The rows come from 6 hidden closed curves, with some noise, and rows from the same curve form a group. Each curve winds through 4 dimensions. The rows are also pushed far along 2 directions, which tell nothing about the answers.
In the rows, 128 means zero.
Known rows, each followed by its group:
[135  66 149  85 129 136 187 157 161 135  82 123 121 112 119 142] -> ninu
[101 190  94  83 129 136 144  66 146 133 117 144 157 147 134 123] -> Zos
[ 70 128 145 202 122 113  65 202  61 133 155 131  86 103 128  97] -> Gepe
[112 183 102 109 130  85 142  46 158 116 126 134 146 112 128  99] -> ninu
[114 200 107 152 128  67  83  59  72  68 193 130 163 104 112  82] -> Dod
[105 124 138 118 130 128 132 128 111 121  99 133 126 109 115 130] -> ninu
[129 105 171 158 109 154  89 175  92 152 133 122  92 130 123 151] -> Gepe
[114 136 102 125 146 125 129 139  97 102 135 130 139 128 128 122] -> ninu
[173 132 124  90 129 112 144  74 134  94 141 113 151 131 114 147] -> Dod
[128 110 169 136 103 147 128 134 148 163 112 129 110 123 130 134] -> ninu
[120  84 135  62 130 174 191 159 154 146  71 132 127 144 128 162] -> ninu
[137 108 147 101 117 127 160 113 181 155  98 127 120 121 126 134] -> Gepe
[117 127 111 129 131  97 122 132 138 109 139 121 120 130 118 121] -> Gipo
[129 168 145 166 114 124  77 107  92 136 175 138 142 119 125 108] -> Zos
[155  65 157  64 115 150 194 138 200 159  82 119 117 135 121 164] -> Gipo
[166  63 202 135  94 165 120 167 124 152 126 115 104 129 115 163] -> Dod
[138  41 162  81 126 152 198 184 165 144  72 124 115 115 120 153] -> ninu
[127 163 102 124 135  76 133  70 139 100 133 116 119 114 129 107] -> Lur
[120 161 150 165 109 131  80 103 103 137 144 132 122 126 125 124] -> Zos
[137  85 154 178 129 144  98 210  79 129 157 125 114 119 129 128] -> Gipo
[153 143 113  79 130  97 164  51 176 109 115 120 147 124 116 131] -> Dod
[170 162  85  77 155 122 153  62 131 105 133 130 175 134 125 142] -> Lur
[128 166 103 115 139 139 121 101 110 124 132 133 141 145 134 139] -> Lur
[126  98 186 215  99 157  69 193 116 176 144 137 100 122 132 121] -> Gepe
[ 97 109 187 189  97 132  80 177 106 168 130 129  77 103 124 119] -> Gepe
[149  47 145 104 135 157 179 208 144 139 103 120 111 130 135 148] -> Lur
[170 120 124  52 126 173 169  89 169 140  90 121 138 173 126 192] -> Dod
[162 161  95  64 141 136 158  61 139 106 133 126 170 154 126 151] -> Zos
[103 211  98 153 129 100  76  50 101 100 142 130 135 134 125 115] -> Zos
[144 129  89  35 140 106 196  70 200 111  98 117 144 147 119 147] -> Gipo
[101 148 122 180 138  73  88 125  78  91 151 128 129  81 114  85] -> ninu
[137 103 143 169 132 140 100 189  81 124 157 127 122 124 129 127] -> Gipo
[134  67 163 126 112 128 144 175 164 148 111 117  99 122 119 139] -> Gipo
[143 137 106  58 132 158 172  89 155 132  94 120 128 165 137 170] -> Lur
[122 128  89  66 145 113 187  83 180  99  75 120 133 143 126 143] -> Zos
[101 191  94 173 146  69  98  88  97 102 167 142 156  85 131  62] -> Gipo
[115 159  70  33 153 117 187  80 148 105 100 125 145 146 127 145] -> Gepe
[ 99 195  67  98 148 100 133  70 116  87 146 137 167 140 128 108] -> Dod
[153 114 134 104 125 171 142 131 151 152 112 130 134 159 133 161] -> Gepe
[162 127 147 146 130 128 112 117 116 139 141 132 144 106 120 126] -> Lur
[139 110 123 131 131 104 136 133 126 103 130 104  98 126 133 131] -> Lur
[ 87 196  64 116 152  87 132  77 124  97 135 133 141 127 139  95] -> Lur
[116 182 132 160 121 128  86  91  96 142 148 143 139 117 130 111] -> Gipo
[175  70 179  97 108 167 148 146 147 158 102 112 102 140 119 181] -> Gepe
[118  78 157 133 116 172 130 208 107 141 126 130 114 145 129 146] -> Dod
[124 161 137 138 117 127 109 111 112 142 166 143 152 118 128 105] -> Zos
[120 169  87  21 133 127 199  37 188 119  92 136 167 151 126 141] -> Dod
[142  80 178 203 112 138  72 202  77 129 157 117  98 115 122 131] -> Zos

New rows, each followed by its group:
[112 156 130 102 118 118 135  78 153 145 108 130 120 122 123 131] -> Gepe
[122 113 135  87 124 154 147 143 124 141 105 122 109 144 125 162] -> Gepe
[143 107 141 140 133 163 120 173 102 144 132 135 134 132 131 143] -> Lur
[155 130 132  95 130 174 146 118 120 144 119 133 147 147 133 160] -> Gipo
[114  97 120  91 133 152 173 166 162 148  98 134 127 141 136 137] -> Gepe
[129 132 111 103 147 148 152 134 130 140 120 145 159 128 131 128] -> Lur
[148  89 128  84 145 134 168 142 120 103 100 120 136 122 116 152] -> ninu
[114  92 158 229 122 137  63 235  77 140 169 133 103 116 135 105] -> Gepe
[113 155 124 112 119  91 138  78 144 111 135 131 144 107 118 101] -> Dod
[173 102 138  77 123 157 160 103 153 127 101 115 132 155 123 176] -> Zos
[129 154  95 128 144 113 117 110 102  91 150 126 148 136 128 122] -> Zos
[150  88 117  74 138 130 192 138 166 117 110 124 145 131 129 135] -> Zos
[108 163 112 198 137  92  64 136  65  90 180 129 132 114 126  93] -> Zos
[ 80 175 110 182 136 117  73 142  64 111 159 141 130 121 132  99] -> ninu
[130 162  99 149 154 105 110 117  96 110 158 142 163 108 127 100] -> Lur
[147  88 150 137 127 121 121 165 108 121 135 111 102 115 119 142] -> Gepe
[ 81 200 110 173 122  92  72  86  96 115 148 125 101 124 137  98] -> Lur
[184  52 180 121 112 141 145 160 153 137 118 108 109 124 115 161] -> Dod
[101 155 100 165 139 102  85 146  87 101 167 128 126 131 126 108] -> Gipo
[142 137  98 117 144  96 140 101 126  86 140 120 146 124 123 120] -> Zos
[ 98 190  67  76 144 118 152  68 146 108 118 138 159 153 133 123] -> Dod
[135 144 113  58 125 114 180  59 183 121 101 127 151 131 119 133] -> Dod
[122  82 185 203 102 116  88 189 109 143 136 108  62 104 130 118] -> Lur
[146 145  98  72 138  89 174  56 173  99 120 122 154 121 117 121] -> Dod
[128 144  82  98 153  99 159 104 137  97 126 121 138 128 135 118] -> Lur
[ 80 209  67 162 152  77  90  92  79  82 168 141 153 116 132  76] -> ninu
[122  82 146 175 126 116 112 201 103 121 142 113  87 112 134 116] -> Lur
[138  78 134 114 133 126 161 173 148 128 120 123 123 121 126 130] -> Gipo
[161  90 167 114 109 155 137 132 157 152 105 118 112 139 121 166] -> Dod
[148 113 101  82 145 127 176 122 147 108 120 122 147 138 131 137] -> ninu
[161 141 124 100 128 119 140  72 143 120 122 113 126 133 125 148] -> Lur
[190  50 178  84 112 190 170 164 157 159 100 112 113 156 128 190] -> ninu
[138 151 100  88 136 145 137 100 116 107 134 127 152 159 126 154] -> Dod
[133 157 136 118 121 143 125  90 129 149 124 138 141 127 131 131] -> Gipo
[140 120 120  78 123 155 143 120 149 132 112 119 123 171 122 175] -> Gipo
[147 173 105  17 123 126 189  14 158  99 119 128 181 147 114 148] -> Dod
[112 185  74  83 145 129 142  63 132 100 112 131 152 161 132 142] -> Zos
[117 138 130 188 128  77  88 130 102 101 162 124 122  94 122  87] -> Zos
[141  58 152  89 129 162 197 185 166 160  92 133 127 120 135 138] -> Gipo
[132 113 138 120 115 153 111 149 127 136 127 120 109 160 122 164] -> Gipo
[118 123 132 136 120  97 122 127 149 126 131 123 114 116 119 115] -> Gipo
[155 128 130  65 123 155 170  84 167 146  90 123 127 150 132 168] -> Lur
[168  63 179 142 113 180 116 197 107 151 131 118 107 143 125 172] -> Gipo
[163 141 125  94 128 124 145  71 149 125 117 117 131 133 125 150] -> Lur
[133 169  87  69 152 103 155  46 120  82 105 127 162 122 111 139] -> ninu
[132 136 133 143 123  85 118 101 138 111 141 123 130 104 116 106] -> Dod
[ 78 130 161 202 104 125  70 177  97 149 146 138 100 111 128  99] -> Dod
[104 210  77 130 153 108 109  74 104 118 150 155 176 118 132  93] -> Lur
[130  59 152 155 130 143 137 222 114 139 126 123 102 116 135 128] -> Lur
[162  52 178  98 105 162 169 162 167 159  86 106  79 141 132 175] -> Lur
[141  51 152 129 127 139 156 208 139 136 122 120 111 120 125 135] -> Gipo
[151 131 129  99 125 115 140  97 111  90 155 120 154 126 114 130] -> Dod
